There are 5 ways to turn a row about zero (a turn may also mirror it). The second row of each pair is the first, turned, with some noise. The first 45 pairs use one turn. New pairs use 2 turns, one after the other, and a turn may come again.
Known pairs, each followed by its turns in order:
[  5  33  -4  26   5 -10 -30 -16]
[-10 -16  18  -5 -45  -7 -12 -11] : E

[-13  11  16 -21  17  29 -14  -6]
[  4 -23 -16  14  10  -7 -32  -3] : E

[ -1   9  13 -12 -10 -10   0  18]
[ 1  0  0  4 -9 -9 28 -4] : T

[-21  11 -20   7  -1  24 -34   3]
[-23 -33  13  18  -7   3 -13  20] : E

[ 17  19 -34 -21   7  23  -7  19]
[-29 -18 -12  29 -19  -1  -5  27] : C

[ 32   9   8 -21 -19  27  -5  19]
[ 21  20 -12 -22  20 -13  28 -15] : T

[ 9 21 -5 -1  5 11 -2 -5]
[  0  -7  -1  -8  -8  11 -21  -4] : E

[ -6 -14 -29 -19 -19  22  23  19]
[ -8 -17 -35 -20  -2 -13  -4 -35] : T

[ 7 18  3 -4 -8 -3 21 -1]
[-13   4  -1  15  17   6  -5   9] : L

[ -1   5  22 -26   3 -17  33  23]
[-14 -16  -3  -5   4  26  39 -21] : C

[-27  -6  19  23 -16  16 -24 -26]
[  4 -30  40 -14  22   6 -11  11] : T

[ 12 -17  -7 -33  -3   9  16 -19]
[ 17  -1   0 -19  39  -1  -5   0] : E

[-18  29 -15  21  33   6  -1  -3]
[ -3 -15  41  26   3 -23  -1   5] : C

[ 29  27  32  19 -27  12  32   4]
[-25  14 -35 -25  -9  27   3 -40] : E

[  8  -9 -13 -21 -29 -24 -19 -27]
[ 14   0 -19  25 -15   0 -28 -34] : G

[ 21 -13   2 -27 -30  10 -32  10]
[-19  -2  31  15  37  10 -11 -22] : E

[ -1  25  30  -9 -13 -23 -20 -27]
[16 -6 23  3 -2 29 32 26] : T

[ 10   6 -10  17 -23 -17  20 -21]
[-19  -8 -10  19  12 -15 -28   1] : G

[ 19  -4   2 -25 -31  11  21  -8]
[-31 -15 -15  10  22  -6  21  10] : L

[ 27  22 -17  26 -17  26  10 -31]
[ -9  -9  20  40   8 -41 -11  11] : G

[-27  29   7   6  21 -24  18 -22]
[-34  -2  26 -21  -9  13 -32   6] : G

[ 20  17 -13 -33 -25  23 -16  12]
[-12   6 -32  19 -27  21   2  35] : C

[ -4   4  -8  31 -23 -28  31  20]
[-14  -3 -25 -13  11  -3 -49  15] : L

[ 26 -33  -3  23  17 -18 -22 -20]
[ 31   4  12  23  36  21 -18 -10] : G

[ -9  11  12 -25 -11  -4   9  27]
[-11  -2  -8   0   4  21  36   9] : C

[-16 -31 -15 -29   9  -5  10  29]
[-45  -6 -25  -6 -10 -21   7 -10] : T

[ 22  11  11   9  13   5  18 -11]
[ 10 -16   3  15 -10   4  -4 -27] : C

[ -2  31 -15 -12 -10 -21  21   8]
[-38   3 -15   6 -19   6  -6   4] : G

[ -5 -32   8  -7 -19  17 -22  28]
[-16  -7   7  35  30   9  17  -7] : E

[ -7 -19   4 -14  13  13  12   9]
[-26   7  -7  -4  -1  -7  10 -17] : C

[  4  -5 -31  22  13  33 -29   1]
[ 23 -18   6  18 -39 -27   0 -11] : L

[-19  10 -33 -16  29 -15  -8  -8]
[-32 -13  35  -2   9   2 -15  15] : C

[ 29 -32  14  21  -9 -11  11  12]
[  6 -16 -24   8  43   8   5  -3] : G

[ 18  -4  19 -31  28  33  26  21]
[-21   3  28  15  31 -16  17 -42] : L

[ 10   6 -30  22  30   3 -27  29]
[-18  33   9  29  17  -1 -19 -33] : T

[-27 -28  14 -11  30 -17  28  -1]
[-26   3  19 -27  14  -2  16 -40] : C

[ 20  28  30  -6 -16  15  11  16]
[-15 -40  -5   4 -14 -11  25   6] : G

[ 27   0 -12 -23  32   6 -19  -5]
[ 35 -10  22   6   6  12 -27  -6] : E

[ -8   8 -31 -24 -30  33 -13  27]
[ -4 -15 -16 -18  25   1  18 -55] : T

[-32  33  23   4  11 -28  26  33]
[ -8  54  14 -15  25   4 -36   8] : L

[-21 -29 -13  17  -7  26  -4 -13]
[-13 -28  10 -17 -37 -10   0  -1] : L

[-28  25  18 -13  10 -17  21  20]
[-14  46  17  -9  18   5 -15   6] : L

[28 11 -8 28  6 22 20 29]
[ 29  25 -11  10   4 -31 -22 -22] : T

[ 13   4 -18  -8   5  -4 -15 -33]
[  6  16  21  28  -8   0 -18 -19] : G

[ 15  -3 -32 -20  29 -30  -8  16]
[ 14  23 -34  11  -7  13   1 -36] : L

New pairs, each followed by its turns in order:
[ 21  26  26  24 -27 -29 -14 -33]
[-12  40 -20   0  22 -43  -6 -25] : L T

[-32  29 -27 -15 -23  -1 -25  33]
[ 14 -20 -28  -9 -18  -2  23  51] : G C

[ 33 -11 -28  22 -29   5 -32  27]
[-1  6 21 24  9 38 30 38] : T L

[ -5  16  33  26  -1 -26  -3  -4]
[ 15  -6   2  34   7  23 -24 -20] : L E

[ -1 -15 -12   5 -12   1   7   7]
[ -4   2  16   1  11 -11   5  14] : L E

[-12  31  22 -26  -6 -14   6  18]
[ -9  20 -12 -33 -23  -6  14  14] : G C

[ 13 -16  -8   1  23   6  -9 -19]
[ -6  -8   1  21  -4   4 -27  11] : T E

[-19  -9  16  -4 -22  28 -24  13]
[ -5  29 -11  28  12  -5 -27  12] : C L

[ -6  27 -31   2   3  29   3   4]
[ 26 -18   5  -3  13   9  34  11] : G C

[-20  12  25  26  -7 -13  -2 -29]
[-12  29  19 -21  10 -27  13  16] : E E

[  4  23 -23 -10 -17  12 -11  26]
[ 14  13 -27   6  -2  10 -32   8] : L L

[ -7   1 -11  -5 -20 -13  16 -28]
[ -7  19 -26  -5 -15  23   6   5] : C C

[ 16   9 -17 -12  -9 -26   5  14]
[  6   6  -8  27 -27  -2 -17  -4] : L L

[-27  28  28 -27  -6  30  19 -31]
[  6  32  -9   7  47  11  40 -10] : T G

[ 18 -24  20  19  24 -15 -25  33]
[ 50   2  14  -8 -13  -8 -30  12] : E T

[-17 -13   4   3  21 -29  14  23]
[-14  20  -5 -15 -26  31  -2   0] : E E

[ -9 -23   9  -2 -31  14  22  19]
[-30   6  21 -28  20  13   9   4] : L C

[ -6   7 -16  21   8 -28 -12 -13]
[-18  25  10  -2  14 -12  14  19] : C T

[  1  -3 -18  -4  33 -27 -24  -1]
[ 13  19   2  40 -25 -12   4   5] : G C

[ 20 -12  -3   0  18 -32 -19  26]
[ -4  22  15   6   1   2 -21  40] : T L

[ 27  28 -12 -25 -32  -9   0  -8]
[ 16   7 -19   1  15 -21 -42  20] : G G

[ 22   9 -13  14 -25 -23  18 -33]
[ 20 -21 -13  31 -16 -29  23  -9] : T G

[  2 -29  -2  26  14  -4  24  32]
[ -2   4 -24 -28  -5  41   4   9] : E E

[-22 -14 -30  21  24  -8  22 -18]
[  2 -16   5 -13 -22 -22  28  34] : L L

[ -3  -1 -25   0   5 -28 -22   4]
[  9  -3  10  18 -17 -18   9  28] : G G

[ -6  31 -23 -10  31  30 -25 -22]
[ 61   1 -20   5   7  17  13  -9] : E G

[ 11  -9  19 -32  21   4  -6  31]
[-33  -6  36  -2   5   4 -18 -15] : L G

[  6 -24 -28   1  -4 -29  18   2]
[-15  18  12  16  39  -6  -3  -6] : E L

[  8  -5  31  27  16 -15  16  19]
[  0 -23   9  17  -4  42  -7 -20] : C L

[-10 -32  28   6 -14  -8  26   7]
[  9  22  11 -28 -18  10   9 -31] : L G

[ 33  20 -22 -15   8 -26  14  22]
[ -4  27  32  27   4   2 -17  27] : L G

[ 15 -20   5 -20 -15 -24  -9  10]
[-18 -25  29  -6  -1   9  -6   7] : E G

[-19 -19  17  33 -18 -32  -3  31]
[ 15  12  40  20  22  -1 -42   4] : L E

[  1   8   9  26  -1  14  16 -23]
[ 13  -8  -3 -17   8  35   0  -5] : G G

[ 12  -6   3 -27 -27 -15  11  13]
[-28 -21  26  -4   0 -13   2   3] : L C

[ 14 -14  27 -29 -17  26 -19  16]
[  4 -26 -21 -28 -26   7 -17 -25] : G C

[ 24 -24  -9  26  10  26  29  -6]
[ 15  -5   4 -41   5  16 -37  14] : C C

[ 24 -19  -8  26   1 -26  33 -30]
[  7  31 -11 -34  33   9 -25  -9] : E E

[ 29  29  11   1  26 -31  11 -34]
[ 16 -16 -34  41  -7 -24  18  22] : T C

[-19 -24  -3 -29 -30 -14 -19  -8]
[ -1 -21 -43  -1 -19   0  10 -23] : L T

[ 20  -2 -33   9  32  20 -23  10]
[ 28  15  26 -25 -23  19 -19   7] : L T

[-26  19  33 -13 -23   8 -14  -5]
[-12 -12 -36 -21   7  -3  32   3] : G L

[  6 -29  20 -18  29  12 -25 -21]
[ 27  18 -12 -22  11   5   4  44] : G T

[ 21  21 -33  15 -11  21 -19 -13]
[-16 -21   5 -32  26 -22  16   9] : E T

[  1   9  -2 -29 -13  -6 -18  27]
[-33  -2  12  11  -4  20 -15   2] : T L

[ 13   2 -25  -1  -8  32   1  -6]
[ -7  -6  17 -12  -7 -16  21 -25] : E L

[ -3  32  31 -12 -23  16 -22 -32]
[ 13   9 -14  17 -11 -58   6   0] : L T

[ 25   3  -5  12 -29 -21  21  18]
[ 6 45 -3 -6 17  0 -9 23] : G G

[ 28  21 -26  33  -1  31  25 -20]
[ 18 -37 -47 -29   5   7   2  18] : C L

[-19 -29  31  12   3 -14  22 -21]
[-36  41  -4   5 -14   5  15  -4] : L C

[  2  -5 -13  28   0 -10 -27 -31]
[-8 35 21  2 15  9 25  1] : C T

[  8  14  20 -25  -4  -5  18 -11]
[ -2  12  18  17 -24  13 -12 -12] : E G

[-32   4 -13  12  15 -10  24 -14]
[-13 -22  18  18   3   2  33   2] : T E

[-14 -24  -9  26   6  -6  -9 -26]
[-11  18   8   2   4  22  31  17] : C T

[  8  12  27  14 -11  30  32 -21]
[-19   4  10 -46   0   1  13 -27] : C E

